Every row belongs to one group in each of 4 separate groupings. Each group adds its own fixed numbers to the row, and there is some noise. The rows also spread widely along 11 directions, which tell nothing about the answers.
Known rows, each followed by its group in each grouping:
[ 2.31  0.22  1.00  0.67  2.35  0.21  2.82 -1.30  0.49 -0.78 -1.51  0.83
 -1.79 -0.95 -0.35 -0.90  0.03  2.57 -1.08 -0.55 -0.72 -1.05  0.37 -1.10
  2.30]
R movap (1) febak
[ 0.70  2.78 -0.85 -0.39 -0.32 -0.29  0.98  0.49  1.98  0.95  0.10  0.16
  0.60 -0.64  1.23  2.02  0.73  0.23  1.57  0.42  3.19 -0.48  2.78 -1.58
 -0.34]
H movap (0) lebo
[-0.37 -1.36  1.83  1.04  0.84  0.25  0.11 -0.83  0.17 -0.63 -2.21  2.45
 -1.70  1.22  1.97 -0.68  0.09  0.93  0.25 -0.81 -1.37 -0.17  0.05 -1.75
  1.32]
R Bolop (0) febak
[-1.22 -0.29 -2.98 -0.99 -2.51  1.54 -1.08  2.54 -1.75 -2.44  1.06 -0.19
  3.67  2.51 -0.87  0.54 -0.15  0.37 -1.49  0.11 -3.14 -2.28 -2.25  2.73
 -1.45]
L pup (2) lebo
[ 1.63  3.58 -2.12  1.05  0.16  1.16  3.17  1.54 -2.22 -0.39  2.30 -3.86
  1.93  0.18 -1.88  1.68 -0.62  2.39 -1.39  1.97  1.58 -3.16  0.04  0.07
  0.40]
U Bolop (1) muku
[-0.48  0.66  1.29 -1.24  3.30 -3.85 -0.32 -0.27  0.44 -5.23  0.33  4.54
  0.34 -1.53 -0.39  0.84  0.67  3.90 -1.90 -2.70 -0.94 -4.53 -1.92  1.23
  1.36]
M pup (2) muku
[ 1.16 -1.23 -2.39  0.04  0.28 -1.00  1.60 -0.88 -0.76  0.57  1.30 -0.30
 -0.01  0.58 -1.50 -0.83 -1.12  1.33 -2.00  0.23 -0.67 -0.31 -0.31 -1.21
  1.26]
B Bolop (4) febak
[-0.94  2.36  4.55 -1.12  3.42 -0.63 -0.69  1.03 -1.00 -0.93  0.02  0.17
  0.68 -1.52 -1.99  1.46  0.82 -0.14  1.39  2.19  1.21 -3.30 -1.36  0.92
  0.13]
L pup (3) muku
[-0.66 -0.46  0.91  0.76  0.18  0.45  0.45 -0.78 -0.58  0.25  0.33  2.04
 -3.51  2.35  3.52 -0.38  0.61  1.68 -1.99 -0.16 -0.80  0.03  0.31 -0.37
  0.63]
M movap (3) lebo
[ 0.75 -2.69  0.78  1.45  3.07 -3.55  1.64 -1.83  0.70 -0.42  0.17  0.94
 -1.26 -2.12 -0.51 -1.37 -0.89  1.05  0.14 -1.63  0.26  0.25 -1.11 -1.29
  2.34]
B pup (4) febak
[-0.22  0.69  0.98  3.17 -0.55 -0.25  2.33 -0.42 -1.15  2.21  0.12 -0.29
 -2.45  2.57  3.70  0.80  0.65  0.82 -0.62  0.01  1.32  1.02  1.97 -2.66
  1.15]
U movap (4) febak
[-0.90  3.09  0.58 -4.05 -2.82  2.75 -4.52  1.81 -1.39  0.12  1.93  0.02
 -0.53  1.66  0.21  0.14  1.50 -0.55  0.42  2.15  1.98 -0.37  0.91  0.62
 -2.19]
H movap (1) muku
[ 1.04  3.08  1.26 -0.99  0.90  0.90 -0.77  0.38  1.22 -3.41 -0.93  1.29
  0.11 -0.99  0.72  1.33  0.22  2.65  1.62 -0.56  1.62 -3.85  0.38 -1.00
  0.10]
U movap (0) muku
[ 2.13 -1.51 -2.63 -1.27 -2.01  4.04 -1.01  0.79  0.78 -2.79 -1.66  1.68
  0.00  1.64  1.02 -1.53 -0.05  1.31 -0.95 -1.39 -4.71 -1.01 -0.48  1.42
 -0.25]
L movap (4) muku
[-1.02  2.34  0.26 -1.60  1.53  0.52 -0.54  0.77 -0.58 -1.02  1.03 -0.85
  1.39  0.19 -0.76  1.75 -0.89  0.44  0.49  1.45  0.93 -3.66 -0.91  0.26
 -1.02]
M movap (4) lebo
[ 1.63  3.25 -0.63 -0.79 -0.32  0.74  0.51  0.49  0.28  0.63  0.97 -0.31
 -0.31 -0.09  0.19  1.11  0.75  0.88 -0.47  1.65  1.76 -0.79  1.54 -0.75
 -0.65]
U Bolop (1) febak
[-1.02 -0.63  2.62 -4.04 -1.96  0.78 -3.16  1.00 -3.20  2.56  0.57 -3.05
 -0.08  0.23 -5.34 -1.91  0.65 -2.83  0.34  3.01  2.25  2.39 -0.22  0.07
  0.31]
L movap (3) muku
[-0.08 -0.79 -5.18  1.12 -0.80  0.80  0.34 -0.09  1.50  0.68  2.57  0.30
  1.12  0.40  2.67  0.29 -1.22 -0.49  1.40 -0.76 -1.19  1.09  0.46 -1.11
 -2.40]
R Bolop (4) muku
[-0.33 -1.36 -2.83 -0.30 -1.26  0.84 -0.48 -0.29  1.06  0.40  0.40  1.86
 -0.60  2.18  2.75 -0.74  0.58 -0.76 -1.46 -0.81 -3.18  2.46  0.12  0.81
 -1.79]
M movap (1) lebo
[-1.99 -1.39  2.10 -0.85  2.12  0.91 -2.75 -1.54 -0.91 -0.85  0.50  2.83
 -2.10  2.59  1.30 -1.55 -0.69 -0.44 -0.67  1.71 -2.93 -0.71 -2.77 -0.68
 -0.58]
B pup (1) febak
[ 1.64  0.22 -0.71 -0.45  1.17 -1.27  1.52  1.09  0.74  0.11  0.71 -2.12
  0.34 -3.82 -0.99 -0.57  0.93  0.14  0.87 -1.41  1.14  0.25 -0.41  2.53
 -0.22]
M movap (0) febak
[-1.95  1.55  1.36  1.70  1.99 -3.75  1.11 -0.63 -1.66  0.97  3.61  1.55
 -1.90  1.20  2.23  1.54  0.46  1.80 -1.28  0.35  2.10 -1.53 -0.29 -1.60
  0.61]
B pup (2) febak
[-0.50  0.70  1.62 -0.26  0.39 -0.49  0.35  0.51 -2.70  0.13  1.40 -0.61
 -1.76  1.08 -0.46  0.33  0.08  1.49 -1.40  0.59  1.35 -1.48 -0.45 -0.65
  1.34]
L movap (2) lebo
[-1.81 -1.20 -1.18 -0.80 -1.99 -1.01 -1.34  1.77 -2.31 -0.08  1.18 -1.84
  2.40  0.27 -1.47 -1.19  0.91 -1.42 -0.05 -0.84  0.03  2.00 -1.19  1.95
 -0.40]
H movap (1) muku
[ 1.32  1.91  0.71  0.43 -0.18  2.20  1.42  1.81  0.29  3.36  0.49 -1.22
 -2.11  0.28  3.28  0.96  2.07 -1.84  0.09  1.57 -0.07  1.65  2.00  1.25
 -1.51]
L movap (2) lebo
[ 0.59  1.28 -0.36 -0.66 -0.35  2.59 -1.40  0.99  1.40 -1.60 -0.96  2.77
  0.19  2.07  2.88  0.92  0.26  0.74  0.31  0.42 -2.23 -2.43  0.85 -0.22
 -1.27]
B Bolop (4) muku
[ 0.37 -2.41 -0.59 -0.90 -0.84  2.61 -0.38 -0.19 -0.01 -0.40 -1.38  0.46
 -0.67  1.62 -0.15 -2.35 -0.23 -0.43 -0.95  0.29 -3.46  1.37 -0.87  0.91
  0.08]
M movap (3) muku
[-2.69  0.33 -0.42  0.38 -0.71 -2.97 -1.11 -0.22 -0.07 -0.37  0.87  2.14
  2.12  1.51  0.63  1.02  0.06  0.43  0.89 -1.14  1.06 -0.70  0.00 -1.85
 -0.37]
B movap (3) febak
[-0.20  0.86 -1.94  0.55 -1.92  0.84 -0.44  1.49  0.53  1.76  2.03 -0.74
 -0.40  0.49  3.44  1.29  0.57 -1.21  1.75 -0.38  1.10  0.97  1.50 -0.13
 -2.27]
L movap (4) lebo
[ 0.07 -1.52  3.07 -0.51  0.85 -0.53 -1.90  0.50  0.43 -0.27 -0.67 -0.94
 -1.26 -2.73  0.15 -1.37  0.22 -1.19  3.31 -0.46  2.50  0.68 -0.39  0.04
  0.57]
H pup (4) febak
[-0.14 -1.76  1.16  0.12  3.95  1.28  0.68 -2.03  2.22  0.98 -2.06 -0.65
  0.86 -1.63 -1.43 -1.23 -2.43 -2.55  3.60  2.25 -1.03  0.60 -1.48 -1.87
  0.01]
H movap (3) febak
[-0.37  0.99 -0.72  0.25 -2.14 -0.24 -0.08  1.98 -0.71  0.31  0.80 -0.06
  0.89  1.58  1.58  1.18  0.86  0.30 -0.46  0.02  0.78 -0.44  1.38  0.17
 -0.48]
B Bolop (2) lebo
[-1.37  0.12  0.93 -0.18 -0.35  2.26 -0.80  1.60 -1.73 -0.31 -0.15 -2.30
  1.92  0.56 -0.70 -0.34 -0.12 -0.99  1.94  1.14 -0.55 -0.87 -1.37  0.95
 -0.96]
R movap (3) muku
[-0.51  1.59  1.61 -1.60  1.28 -2.58 -0.18  0.30 -0.37  2.06  1.48  0.57
 -0.93 -1.30 -0.34  1.06  1.50 -1.24 -0.26  0.58  1.96  0.89  0.84 -0.11
 -0.27]
L movap (2) lebo

New rows. What belongs after each?
[ 1.92  0.60 -1.42  1.38  1.80 -0.38  3.46  0.55  0.00  0.19  0.76 -2.58
  1.34 -2.55 -1.17  0.00  0.20  0.77  0.43 -0.69  0.25 -0.02  0.05  0.84
  0.43]
R movap (1) muku
[ 1.03  1.50 -0.57  2.15  1.36 -1.44  2.96 -1.77  0.92  2.10  1.58  0.29
 -2.81 -0.06  2.41  1.03 -0.06  1.22  0.18  0.09  2.72  1.11  2.28 -3.55
  0.86]
U movap (0) muku
[ 1.30  1.23  1.04  0.26  0.16 -2.78  0.41  1.65  1.17 -0.38  0.04  0.96
  0.06 -3.56  0.73  0.89  2.30  1.12  1.28 -2.20  2.40 -0.57  1.37  1.04
  0.35]
L Bolop (3) febak
[-0.28 -0.96  0.45 -1.26 -0.12 -0.30 -0.82  0.29 -0.63 -2.07 -0.94  2.22
 -0.06  1.20  0.01 -0.43  0.53  1.19 -1.78 -0.41 -1.09 -1.32 -0.68  0.66
  1.22]
H pup (4) lebo
[ 0.50 -3.61  0.68 -0.12  0.50 -1.04 -0.19 -1.39 -1.75 -3.17 -0.86  0.58
 -1.79 -0.57 -1.41 -3.02 -1.15  3.19 -0.90 -2.86 -0.26 -1.09 -2.15 -0.79
  3.63]
H movap (4) febak
[-1.27  1.03 -0.90 -1.36 -1.32 -1.25 -0.99 -0.93 -0.10  1.27  0.58  2.08
 -0.15  2.72  0.16  0.99  0.19 -0.30 -1.39  1.39  1.08  1.12  1.69 -3.00
 -0.19]
U Bolop (0) lebo
[-0.39 -0.74  1.41  0.65 -2.24 -1.34 -0.34  0.96 -3.13  0.35  1.21 -1.73
 -2.07  0.82  0.61 -0.48  1.13  1.07 -1.16 -0.76  3.00  1.05  0.43 -0.13
  1.64]
U pup (4) lebo
[ 1.96 -1.67  1.51  1.08 -0.39  1.19  0.13  1.34 -0.15 -0.89 -1.16 -2.17
 -1.70 -3.02  1.35 -2.55  1.07  0.53  2.21 -2.65  0.67  1.35 -0.31  1.86
  0.64]
R movap (1) febak
[ 2.51  1.11  1.13  1.64  2.08  3.18  1.02 -0.56  1.92  0.81  0.75  0.68
 -5.71 -0.85  5.59 -0.44  0.06  1.36  0.72  0.89  0.06 -0.22  0.98 -0.43
 -0.89]
M Bolop (1) febak
[ 0.51 -1.42  1.04  2.21 -0.02 -2.94  2.66  0.87  1.25  1.30 -3.05 -0.19
  2.46 -0.83 -0.44  1.42  1.18 -1.67  1.24 -1.48  0.57  2.04  2.27 -0.80
  1.75]
L pup (4) lebo
[-0.12 -1.81 -0.35 -1.51 -0.26 -1.96  0.44 -1.73 -0.18  1.55 -0.59  1.51
 -1.45  0.88 -1.39 -1.46  0.42 -0.31 -2.09 -0.02  0.21  3.00  1.04 -1.72
  1.94]
H movap (0) lebo
[-0.41  1.86  0.93 -0.98  0.41  0.80 -1.50  0.72 -0.29 -2.70 -0.43  2.60
  0.45  1.61  1.14  0.44  0.78  2.05 -0.90 -0.34 -1.60 -3.48 -0.91  0.70
 -0.44]
B movap (1) febak
[-0.76  2.56  1.50 -0.70  0.40 -0.37 -0.42  1.86 -1.09 -1.80  0.64 -0.03
  0.80  0.48  0.32  1.73  1.38  1.19 -0.74  0.62  0.90 -2.81 -0.37  1.87
 -0.54]
M pup (1) lebo
[-0.32 -1.42 -0.74 -1.98 -2.00 -1.79 -1.29  0.27 -1.45  1.23  1.56 -1.02
 -0.32 -0.28 -2.28 -1.10  0.16 -0.68 -0.32 -0.53  1.92  2.32  0.35 -0.79
  0.52]
L movap (2) lebo
[ 2.57  1.04 -0.78  0.88  0.74  1.12  2.58 -0.77  0.55  0.45  0.01  0.76
 -1.87  0.40  0.99  0.08  0.26  2.16 -1.50  0.50 -0.26 -0.09  2.05 -1.74
  1.15]
R Bolop (1) muku
[-0.74 -0.13  3.10  0.59  0.74 -0.33 -1.09  0.16 -0.49  2.30  0.01  0.06
 -2.05 -0.15  1.37 -0.09  0.68 -1.98  1.74  1.12  1.38  1.93  0.73 -1.56
 -0.11]
L Bolop (1) febak
[ 0.59 -0.13  0.57  0.40  0.19 -0.01  0.54  0.79 -1.08 -2.28 -0.99 -0.02
  0.96  0.17 -1.29  0.41 -0.47  2.02 -0.37 -0.56 -0.09 -2.51 -0.56 -0.52
  1.64]
L Bolop (1) lebo
[-1.99  1.05  0.89  0.82  1.56  1.50  0.91 -0.05 -1.40  2.91  0.35  0.28
 -0.30  3.16  1.91  0.54  0.68 -2.10 -0.95  2.71 -2.73  1.00 -0.42 -0.17
 -1.46]
R movap (1) febak
[ 0.44  2.87  0.55 -1.26  0.31 -0.63 -0.01  1.43 -0.04  1.73  0.79 -0.97
  1.67 -0.39 -1.36  1.86  0.88 -0.93  0.69  2.09  2.32 -0.87  2.07 -0.64
 -0.57]
B Bolop (4) muku
[-0.79  0.29  1.99 -2.70 -1.27 -0.07 -1.89  0.71 -1.26 -2.61 -2.57  1.59
  2.00  0.96 -3.02 -0.58  0.95  1.36 -0.79 -0.11 -0.02 -2.38 -0.43  0.36
  1.73]
H movap (3) febak
[ 0.63 -0.03 -1.97 -0.73 -1.04 -0.45 -0.21  1.21  0.68 -1.64 -0.25  2.22
  1.34  0.69  1.25  0.51  0.80  1.21 -1.49 -1.40 -1.83 -1.41  0.37  1.06
 -0.31]
B Bolop (4) lebo
[ 0.42 -3.11 -1.22 -1.41 -1.09 -1.93 -1.07 -0.05 -0.78 -3.21 -0.07  0.62
  0.34 -1.05 -2.41 -2.34 -0.77  2.36 -1.31 -2.93 -0.57 -0.43 -1.67  0.38
  1.87]
M Bolop (2) febak
[ 0.02 -2.52 -5.18 -0.86 -2.15 -2.19 -1.68 -1.08  1.85  0.55  3.10  2.45
 -0.63 -0.12  2.26 -1.07 -0.65 -0.11 -0.21 -2.18  0.15  2.79  0.81 -1.49
 -1.58]
B Bolop (4) lebo
[-0.55 -2.28 -0.22 -0.40 -0.76 -0.32 -0.29  0.10  0.02  0.58 -0.84 -0.48
  0.63  0.14 -0.27 -1.26 -0.28 -1.48  0.69 -0.38 -0.18  2.32  0.00 -0.50
  0.55]
H movap (2) lebo
[ 0.55 -2.14 -2.50  0.92 -0.45 -1.99  0.78  0.33  0.33 -0.82  1.31 -0.40
  0.84 -1.34 -0.04 -0.21 -0.52  0.58  0.50 -2.18  0.27  0.52 -0.58  0.29
  0.41]
L pup (4) lebo
[-2.17  0.39 -3.00 -1.68 -1.55 -0.62 -1.97  0.28 -0.32  0.78  2.75  1.82
  1.40  2.24  0.47  0.49  0.09 -1.19 -0.56  0.27 -1.46  0.66 -0.62 -0.30
 -2.44]
L movap (2) febak
[-0.23 -1.11  1.33  1.04  1.78 -0.38  0.72  0.62 -0.21  0.27 -0.98 -2.91
  2.61 -2.44 -2.80 -0.06 -1.53 -1.45  3.54  0.90  0.93 -0.83 -1.39 -0.67
  0.51]
L Bolop (3) febak
[ 0.16 -1.01  0.57 -1.47 -0.34  1.51 -1.89  1.16  0.03  0.17 -0.07  0.27
 -0.45 -0.92  0.20 -1.28  0.56 -1.21  0.90  0.40 -1.27  0.51 -1.12  1.77
 -1.08]
L Bolop (3) febak
[-0.36 -2.53 -1.70  1.79 -0.67  2.14  0.29  0.63  0.43 -3.58 -1.82  0.79
  1.96  2.39  1.61 -0.59 -1.40  1.08  0.32 -1.45 -4.35 -1.50 -1.78  0.65
  0.05]
M pup (2) muku
[ 0.50 -1.55 -0.67 -1.06  0.25 -1.72 -0.53  0.37 -0.62  2.83  4.02 -1.53
 -3.69 -3.28  0.85 -2.45  1.77 -1.48 -0.08 -0.29  2.31  4.60 -0.36  2.27
 -0.71]
H pup (0) muku
[-0.79 -0.94  0.82  2.21 -0.45 -0.06  0.64  2.65  1.95  1.05 -4.40  0.73
  4.28  0.43  2.38  1.56  1.84 -3.95  2.89 -1.16 -3.05  1.73  1.35  1.26
 -1.15]
L Bolop (4) febak
[-1.51  4.95  0.08 -3.18 -1.50 -1.33 -0.53  3.14 -3.21  0.66  1.72 -2.09
  4.50  0.53 -4.10  2.11  2.71 -0.31 -2.17  2.41  1.76 -2.42 -0.38  3.02
 -1.27]
U movap (3) febak
[-1.15  0.00  2.58 -1.74  0.36 -0.35 -1.81  0.46 -2.21 -1.71 -0.30 -0.53
  0.24  0.17 -2.00 -0.52 -0.17  0.65  0.64  0.13  1.79 -1.92 -0.83 -0.56
  1.54]
H movap (4) muku
[-2.60 -1.77 -0.69 -1.38  0.12 -2.24 -1.65 -1.08 -2.67  0.35  3.03  1.12
 -1.10  2.10 -0.72 -1.31 -0.76  0.02 -2.36  0.12 -0.64  0.61 -2.28 -0.76
  0.10]
B movap (2) lebo
[-0.91 -0.71 -2.01 -0.61 -1.33 -2.35 -0.21 -1.79 -1.04 -0.33  1.68  2.57
 -1.33  2.10  0.19 -0.69 -0.12  2.10 -3.08 -0.99  0.19  0.76  0.13 -2.01
  0.97]
U movap (3) lebo
[-1.00  2.13 -1.46 -1.39 -2.94 -0.96 -2.02  0.41  0.16 -0.69  2.13  3.37
 -1.00  2.08  3.32  0.91  1.51  2.05 -0.73 -1.31  1.87 -0.66  1.96 -1.34
 -0.92]
H movap (2) febak
[-0.65  0.31  1.33  1.23  1.46  0.72  0.77  0.66  0.83 -0.57 -1.54 -0.13
  1.73 -0.11  0.69  0.79 -0.11 -0.55  2.44  0.35 -0.55 -1.38 -0.47 -0.23
 -0.32]
R pup (0) febak
[-1.22  2.00 -0.30  0.81 -0.61  0.62  0.22  1.21 -2.42 -0.04  2.03 -1.71
  1.00  1.53  0.18  1.21 -0.23  0.87 -0.16  1.76  1.21 -1.83 -0.53 -0.36
 -0.54]
U Bolop (3) muku
[ 0.50  0.09  0.16  1.07  0.73  2.61 -0.18  1.80  0.19  0.02  0.50 -3.27
  0.14 -1.67  1.51 -0.40 -0.48 -1.21  2.78  0.57 -0.17 -0.34 -1.24  1.97
 -2.01]
M Bolop (1) febak
[-0.41 -2.83  1.60 -0.58  0.24  2.31 -1.72  0.62 -1.83 -2.28 -1.27 -1.01
 -1.17  0.82 -0.21 -1.94 -1.48  0.48  0.17 -0.09 -1.72 -1.46 -2.51  0.85
  0.79]
M Bolop (4) lebo
[ 2.66  0.92 -1.17  1.03  0.32  0.67  2.54  1.50  0.02 -1.59 -0.26 -1.21
  0.44 -1.99  0.45 -0.18  0.83  2.48 -0.46 -1.05  0.04 -1.66  0.14  1.90
  1.08]
H Bolop (1) febak
[-1.58 -1.75 -1.10 -0.06 -1.82 -0.71 -1.40 -0.89 -1.47 -1.75  1.41  0.51
 -0.48  2.37 -0.04 -0.91 -1.68  1.87 -0.26 -1.50  0.83 -0.12 -0.32 -2.75
  0.92]
M movap (2) muku
[ 0.87  2.96  0.40 -1.39  1.83  1.34 -0.49 -0.29  2.25 -0.11 -0.46 -0.11
  1.12 -1.11 -0.17  1.72 -0.73 -0.90  2.87  1.79  1.49 -1.78  1.07 -1.98
 -1.38]
U movap (4) muku
[ 0.25  2.65  1.69  0.92  1.96 -1.21  2.52  0.94 -1.99  2.19  2.19 -1.84
 -0.69 -0.40 -0.46  1.29  0.83  1.09 -1.11  2.27  2.24 -1.93  0.18  0.20
  0.73]
B Bolop (3) febak
[-1.10 -1.35 -0.80 -0.63  0.12 -2.01 -0.45 -0.16 -0.53  1.23  1.08 -1.20
  1.35 -0.50 -2.06 -1.15 -0.47 -1.38  0.76 -0.16  0.67  1.53 -1.01 -0.50
  0.00]
B movap (0) febak
[-2.23 -1.47  0.67 -3.74 -1.93 -1.00 -3.86 -0.37 -0.42 -1.13 -1.52  2.91
  1.05  2.75 -2.20 -1.14  0.60 -1.09 -1.00 -0.38 -1.30  1.41 -0.05 -0.98
  0.07]
M movap (0) muku
[ 2.84 -1.41  0.42  1.23  0.75  0.68  2.27  0.85  0.42 -1.28 -1.99 -1.24
  0.29 -2.26 -1.41 -0.96 -0.10  1.46  0.68 -1.02 -0.62 -0.59  0.01  0.64
  2.12]
L Bolop (3) muku
[-0.62  0.50 -0.21  0.20  0.85  0.93  0.04  0.31 -1.25  1.62  2.31 -0.54
 -1.73  0.74  1.15  0.10 -0.28 -0.42 -0.07  1.71 -0.30 -0.34 -1.01 -0.17
 -0.98]
L Bolop (0) febak
[ 0.27 -3.02 -0.15 -1.69 -0.50  2.33 -2.66  0.95  1.23 -1.50 -2.24 -1.05
  1.52 -1.24 -1.39 -2.16 -0.98 -2.21  2.86 -0.30 -2.02  1.27 -1.39  1.17
 -1.07]
M Bolop (0) muku
[ 1.45  0.08  2.38 -0.27 -0.07 -0.94  0.17  0.43  0.09 -1.16 -2.36  1.46
 -1.54 -0.60  0.81  0.04  1.40  1.40 -0.98 -1.20  1.02 -0.37  1.60 -0.48
  2.03]
U Bolop (4) lebo
[ 0.97  1.58 -0.75  1.07  2.36  2.79  2.97 -1.17  0.79  0.39 -1.04  0.30
  0.47  2.04  0.45  0.83 -1.12  0.53 -0.86  2.93 -2.82 -1.57 -0.11 -1.42
 -0.08]
U movap (3) muku
[ 2.05 -0.67  0.82  1.86  0.39  0.88  1.06  0.33  0.21  0.18  0.86 -2.90
 -2.14 -2.69  0.71 -0.54 -1.57  1.27  3.19 -0.41  3.42 -0.55  0.63 -2.12
  1.21]
L Bolop (2) febak
[ 0.30  0.13 -0.10  1.64  1.12  0.69  0.61 -0.86  3.05 -0.74 -2.06  1.80
  1.05  0.80  2.35  1.17 -1.24 -0.23  2.53 -0.18 -0.76 -0.63  1.16 -2.83
 -0.48]
B movap (1) lebo
[-0.01 -1.22 -1.01  2.17  0.19 -1.63  1.96 -0.75 -0.56  1.73  1.68 -0.19
 -1.63 -0.22  1.28 -0.60  0.02  0.72 -0.09 -0.99  0.76  1.57  0.12 -1.17
  0.84]
L movap (3) febak
[-1.37  0.27 -2.07 -1.03 -2.42 -2.57 -1.18  0.39 -0.85  0.79  2.29  1.73
 -0.25  1.83  1.07  0.22  1.45  0.49 -1.85 -1.33  1.09  1.29  0.88 -0.23
 -0.52]
B movap (0) lebo
